The rows of each matrix lie in a flat space through zero, up to rounding. After each matrix: how many dimensions does the smallest such space have?
In the rows, 128 means zero.

[[152 120 121 146 133 123 156 130 119 145 135 128 122 128 125 122 124 127
  123]
 [120 118 130 122 147  96 138 132 138 124 140 132 134 131 115 125 100 142
  146]
 [121 130 125 138 132 128 143 141 121 127 128 125 121 144 122 125 132 146
  118]
 [146 122 138 149 115 136 127  95 124 134 144 129 115 111 149 125 137 122
  134]
 [133 147 132 115 104 117 123 117 128 133 123 102 126 115 125 134 147 121
  119]
 [123  96 128 136 117 123 135  98 111 132 142 122 118 128 136 135 137  98
  133]
 [156 138 143 127 123 135  53 141 142 114 115 133 140 157 112 112 122 143
  146]
 [130 132 141  95 117  98 141 132 133 113 137  91 112 142 131 146 153 100
   79]
 [119 138 121 124 128 111 142 133 122 129 124 121 126 137 120 134 130 132
  116]
 [145 124 127 134 133 132 114 113 129 120 122 146 136 139 121 116 134 137
  113]
 [135 140 128 144 123 142 115 137 124 122 137 118 123 126 142 133 138 119
   98]
 [128 132 125 129 102 122 133  91 121 146 118 109 135  94 122 120 136 114
  146]
 [122 134 121 115 126 118 140 112 126 136 123 135 131 113 132 138 125 115
  135]
 [128 131 144 111 115 128 157 142 137 139 126  94 113 116 129 124 137 128
  142]
 [125 115 122 149 125 136 112 131 120 121 142 122 132 129 131 121 124 124
  138]
 [122 125 125 125 134 135 112 146 134 116 133 120 138 124 121 130 133 130
  101]
 [124 100 132 137 147 137 122 153 130 134 138 136 125 137 124 133 113 126
  130]
 [127 142 146 122 121  98 143 100 132 137 119 114 115 128 124 130 126 124
  121]
 [123 146 118 134 119 133 146  79 116 113  98 146 135 142 138 101 130 121
  146]]
	13

[[ 96  97 197  49 138  89 116 220 129 137  86 126 106  84 166  92 148 127
  161]
 [ 97 142 144 123 142 108 183 198 171 114  42 166 125 118 148 122  87  90
  176]
 [197 144 156 167 166 136 157  63 107 140 101 147 162 166 128 126 107 134
  112]
 [ 49 123 167 163 125 131  84 172 126 142 185  99 102  99 136 114 174 140
  135]
 [138 142 166 125 114 141  82 162 120 134 127 135  86 196 113 158  99 136
  125]
 [ 89 108 136 131 141 148 139  85 162 135 153 170 139  75 128  95 168 130
  146]
 [116 183 157  84  82 139 181 162  99  98 151 121  82 129  69 140  83 117
   96]
 [220 198  63 172 162  85 162  65 144 187 134 140 127 122 144  88 132 114
   91]
 [129 171 107 126 120 162  99 144 167 169 142 110 142 105  81 107 138 151
  127]
 [137 114 140 142 134 135  98 187 169 160 147 123 139 136  88 135  69 123
  112]
 [ 86  42 101 185 127 153 151 134 142 147 135 201 124  87 162 145 109 119
  160]
 [126 166 147  99 135 170 121 140 110 123 201 145 114 140  78 139 124 131
  118]
 [106 125 162 102  86 139  82 127 142 139 124 114 198 112 121 148 135  97
  132]
 [ 84 118 166  99 196  75 129 122 105 136  87 140 112 185 196  75 143 133
  129]
 [166 148 128 136 113 128  69 144  81  88 162  78 121 196 142 149 151 106
  132]
 [ 92 122 126 114 158  95 140  88 107 135 145 139 148  75 149 219 158 154
  144]
 [148  87 107 174  99 168  83 132 138  69 109 124 135 143 151 158 169 135
   89]
 [127  90 134 140 136 130 117 114 151 123 119 131  97 133 106 154 135 168
  143]
 [161 176 112 135 125 146  96  91 127 112 160 118 132 129 132 144  89 143
  152]]
	17

[[ 69 152 139 102 117 143 131 121 144 105 158 156 125 144 116 183 180 116
  122]
 [152  67 102 129 121 123  90 120 119 124  97 139 137 121 139 161 112 134
  122]
 [139 102 102 153 126 128 136 130  80 138 127 113 123 110 120 118  77 124
  137]
 [102 129 153  49 174 112  99 132 130 143  69 152  90 139 162 125  85 150
  138]
 [117 121 126 174  60 127 119 166 122 147 114 142 111 136  73  89 107  86
  145]
 [143 123 128 112 127  86 123 135 124 115  97 116 115 124 116 133 116 106
  145]
 [131  90 136  99 119 123  95 107 144 105  83 154 126 126 169 154 121 151
  117]
 [121 120 130 132 166 135 107 158 116 204 136 101 140 129 103  89  98 115
  172]
 [144 119  80 130 122 124 144 116  65 124 121 135 122 111 101 143  96 133
  118]
 [105 124 138 143 147 115 105 204 124 167 114 128  93 136 102 103 101  72
  127]
 [158  97 127  69 114  97  83 136 121 114  46 137 142 120 194 123 102 113
  117]
 [156 139 113 152 142 116 154 101 135 128 137  93 146 146 112 136 141 137
  145]
 [125 137 123  90 111 115 126 140 122  93 142 146  95 123 121 147 128 117
  128]
 [144 121 110 139 136 124 126 129 111 136 120 146 123 110  94 134 131 139
  107]
 [116 139 120 162  73 116 169 103 101 102 194 112 121  94  43 138 139 114
  181]
 [183 161 118 125  89 133 154  89 143 103 123 136 147 134 138  94 147 171
  113]
 [180 112  77  85 107 116 121  98  96 101 102 141 128 131 139 147 102 155
  127]
 [116 134 124 150  86 106 151 115 133  72 113 137 117 139 114 171 155 102
  109]
 [122 122 137 138 145 145 117 172 118 127 117 145 128 107 181 113 127 109
   57]]
	12

[[ 82 180  67 105 123 135 165 141 150 100 147 140 154  74 122 127 117 138
  117]
 [180  78 166 139 123 101  81 117 144 145 142 117  93 158 172  70 108  96
  145]
 [ 67 166 111 165  98 107 167 102 124 139 113 128 146 141 196 170 171 173
  105]
 [105 139 165 117 152  92 166  95  92 199 188 158 145  86 130  99 135  87
  149]
 [123 123  98 152 103 124 116 124 133 166 127 142 151 135 162 142 139 102
   90]
 [135 101 107  92 124  22 118 155 139 107 143 123  69  33 108 132  91 186
  151]
 [165  81 167 166 116 118 124 141 127 125 125 136 111 130 121 146 125 141
  124]
 [141 117 102  95 124 155 141 130 168 138  85  61 135 134  76 160 138 161
   99]
 [150 144 124  92 133 139 127 168 137  96 127 101 106  90  70 163 118  74
   89]
 [100 145 139 199 166 107 125 138  96 161 131 178 135 156 160  99 129 104
  206]
 [147 142 113 188 127 143 125  85 127 131 128 166 140 179 182 125 135 128
  180]
 [140 117 128 158 142 123 136  61 101 178 166  99 140 187 149 127 172 133
  131]
 [154  93 146 145 151  69 111 135 106 135 140 140 118 103 108 113 140 108
  143]
 [ 74 158 141  86 135  33 130 134  90 156 179 187 103  81 146 143 145 150
  160]
 [122 172 196 130 162 108 121  76  70 160 182 149 108 146  94 140 143 118
  147]
 [127  70 170  99 142 132 146 160 163  99 125 127 113 143 140 110 107 199
  132]
 [117 108 171 135 139  91 125 138 118 129 135 172 140 145 143 107 165 150
  151]
 [138  96 173  87 102 186 141 161  74 104 128 133 108 150 118 199 150 123
  101]
 [117 145 105 149  90 151 124  99  89 206 180 131 143 160 147 132 151 101
  139]]
	16

[[128 126 126 135 130 129 134 132 129 127 122 126 126 129 133 122 130 124
  129]
 [126 134 129 115 115 123 123 129 132 130 143 133 132 132 117 142 122 144
  122]
 [126 129 115 146 110 121 160 163 149 127 119 124 121 146 138 114 124 136
  120]
 [135 115 146 123 179 148  86  71  88 127 115 125 133  93 131 125 145  87
  151]
 [130 115 110 179 136 130 178 166 144 123  84 111 111 141 163  79 138 102
  131]
 [129 123 121 148 130 129 147 143 135 126 111 122 121 133 141 109 131 118
  129]
 [134 123 160  86 178 147  46  39  73 130 146 137 146  81 106 160 139 103
  150]
 [132 129 163  71 166 143  39  38  76 132 161 142 150  83  95 175 133 118
  145]
 [129 132 149  88 144 135  73  76  99 131 155 139 143 104 103 163 128 130
  135]
 [127 130 127 127 123 126 130 132 131 128 131 129 128 131 126 130 126 133
  126]
 [122 143 119 115  84 111 146 161 155 131 152 136 130 152 114 146 111 169
  109]
 [126 133 124 125 111 122 137 142 139 129 136 130 128 138 124 133 122 143
  121]
 [126 132 121 133 111 121 146 150 143 128 130 128 125 141 129 126 123 141
  120]
 [129 132 146  93 141 133  81  83 104 131 152 138 141 107 106 158 128 130
  134]
 [133 117 138 131 163 141 106  95 103 126 114 124 129 106 134 120 140  98
  144]
 [122 142 114 125  79 109 160 175 163 130 146 133 126 158 120 138 111 170
  106]
 [130 122 124 145 138 131 139 133 128 126 111 122 123 128 140 111 134 114
  132]
 [124 144 136  87 102 118 103 118 130 133 169 143 141 130  98 170 114 165
  117]
 [129 122 120 151 131 129 150 145 135 126 109 121 120 134 144 106 132 117
  129]]
	2

[[143 122 119  87  82 151 113 134 144 113 132 113 130 186 103 132 105 127
  115]
 [122 126 115 127 112 163 134 121  72 133 151 146  92 107 164 122 175 116
  129]
 [119 115 113 116 174  91 114 110 114 136 128 181  96  84 150 129 139 101
  161]
 [ 87 127 116 124 136 135 151 100  80 138 168  95 118 113 157 110 143 115
  131]
 [ 82 112 174 136 157 130 125 142 145 141 111 120 137  69 156  93 186 145
  121]
 [151 163  91 135 130  32  70 105 124 124 164 177 126 182 153 148  80  80
  163]
 [113 134 114 151 125  70 121 119 141 135 143 108 145 165 151 123  89  95
  133]
 [134 121 110 100 142 105 119 114 132 125 136 140 124 137 118 138 103 116
  140]
 [144  72 114  80 145 124 141 132 142 136 128 141 129 107 136 142 137 126
  111]
 [113 133 136 138 141 124 135 125 136 129 119 115 133 121 118 121 118 131
  134]
 [132 151 128 168 111 164 143 136 128 119  85 133 101 134  93 126 106 124
  146]
 [113 146 181  95 120 177 108 140 141 115 133  93 160 121 100 109 170 191
  105]
 [130  92  96 118 137 126 145 124 129 133 101 160  86 115 127 133 109  88
  147]
 [186 107  84 113  69 182 165 137 107 121 134 121 115 176 107 163 102 121
  101]
 [103 164 150 157 156 153 151 118 136 118  93 100 127 107  67 118  98 155
  152]
 [132 122 129 110  93 148 123 138 142 121 126 109 133 163 118 124 121 129
  113]
 [105 175 139 143 186  80  89 103 137 118 106 170 109 102  98 121 101 122
  190]
 [127 116 101 115 145  80  95 116 126 131 124 191  88 121 155 129 122  79
  164]
 [115 129 161 131 121 163 133 140 111 134 146 105 147 101 152 113 190 164
   99]]
	8

[[158 142  87 141 154 144 145 120 150 131 150  97 128 132 103 140  79 100
  147]
 [142 154  81 147 112 181 111 124 128 143 128 121 166  87 127 144 108  83
  163]
 [ 87  81 223  92 134  41 141 139 113 105 114 159  74 184 145  97 190 211
   66]
 [141 147  92 142 121 165 119 124 131 138 130 120 153 102 125 140 109  95
  153]
 [154 112 134 121 191  75 179 122 163 111 164  90  73 194  90 123  81 152
  106]
 [144 181  41 165  75 244  79 123 115 161 114 130 217  30 141 159 109  37
  199]
 [145 111 141 119 179  79 169 124 154 113 155 100  80 185 100 121  96 154
  105]
 [120 124 139 124 122 123 124 130 123 127 123 136 127 128 134 125 140 135
  123]
 [150 128 113 131 163 115 154 123 150 123 151 101 107 154 103 131  89 125
  128]
 [131 143 105 138 111 161 113 127 123 137 122 130 154  99 133 136 126 103
  147]
 [150 128 114 130 164 114 155 123 151 122 151 100 106 156 103 131  89 126
  127]
 [ 97 121 159 120  90 130 100 136 101 130 100 163 143 107 158 120 180 143
  119]
 [128 166  74 153  73 217  80 127 107 154 106 143 202  45 150 148 135  65
  179]
 [132  87 184 102 194  30 185 128 154  99 156 107  45 223 100 107 114 196
   73]
 [103 127 145 125  90 141 100 134 103 133 103 158 150 100 155 124 171 132
  128]
 [140 144  97 140 123 159 121 125 131 136 131 120 148 107 124 138 110 100
  150]
 [ 79 108 190 109  81 109  96 140  89 126  89 180 135 114 171 110 210 167
  102]
 [100  83 211  95 152  37 154 135 125 103 126 143  65 196 132 100 167 207
   68]
 [147 163  66 153 106 199 105 123 128 147 127 119 179  73 128 150 102  68
  175]]
	2
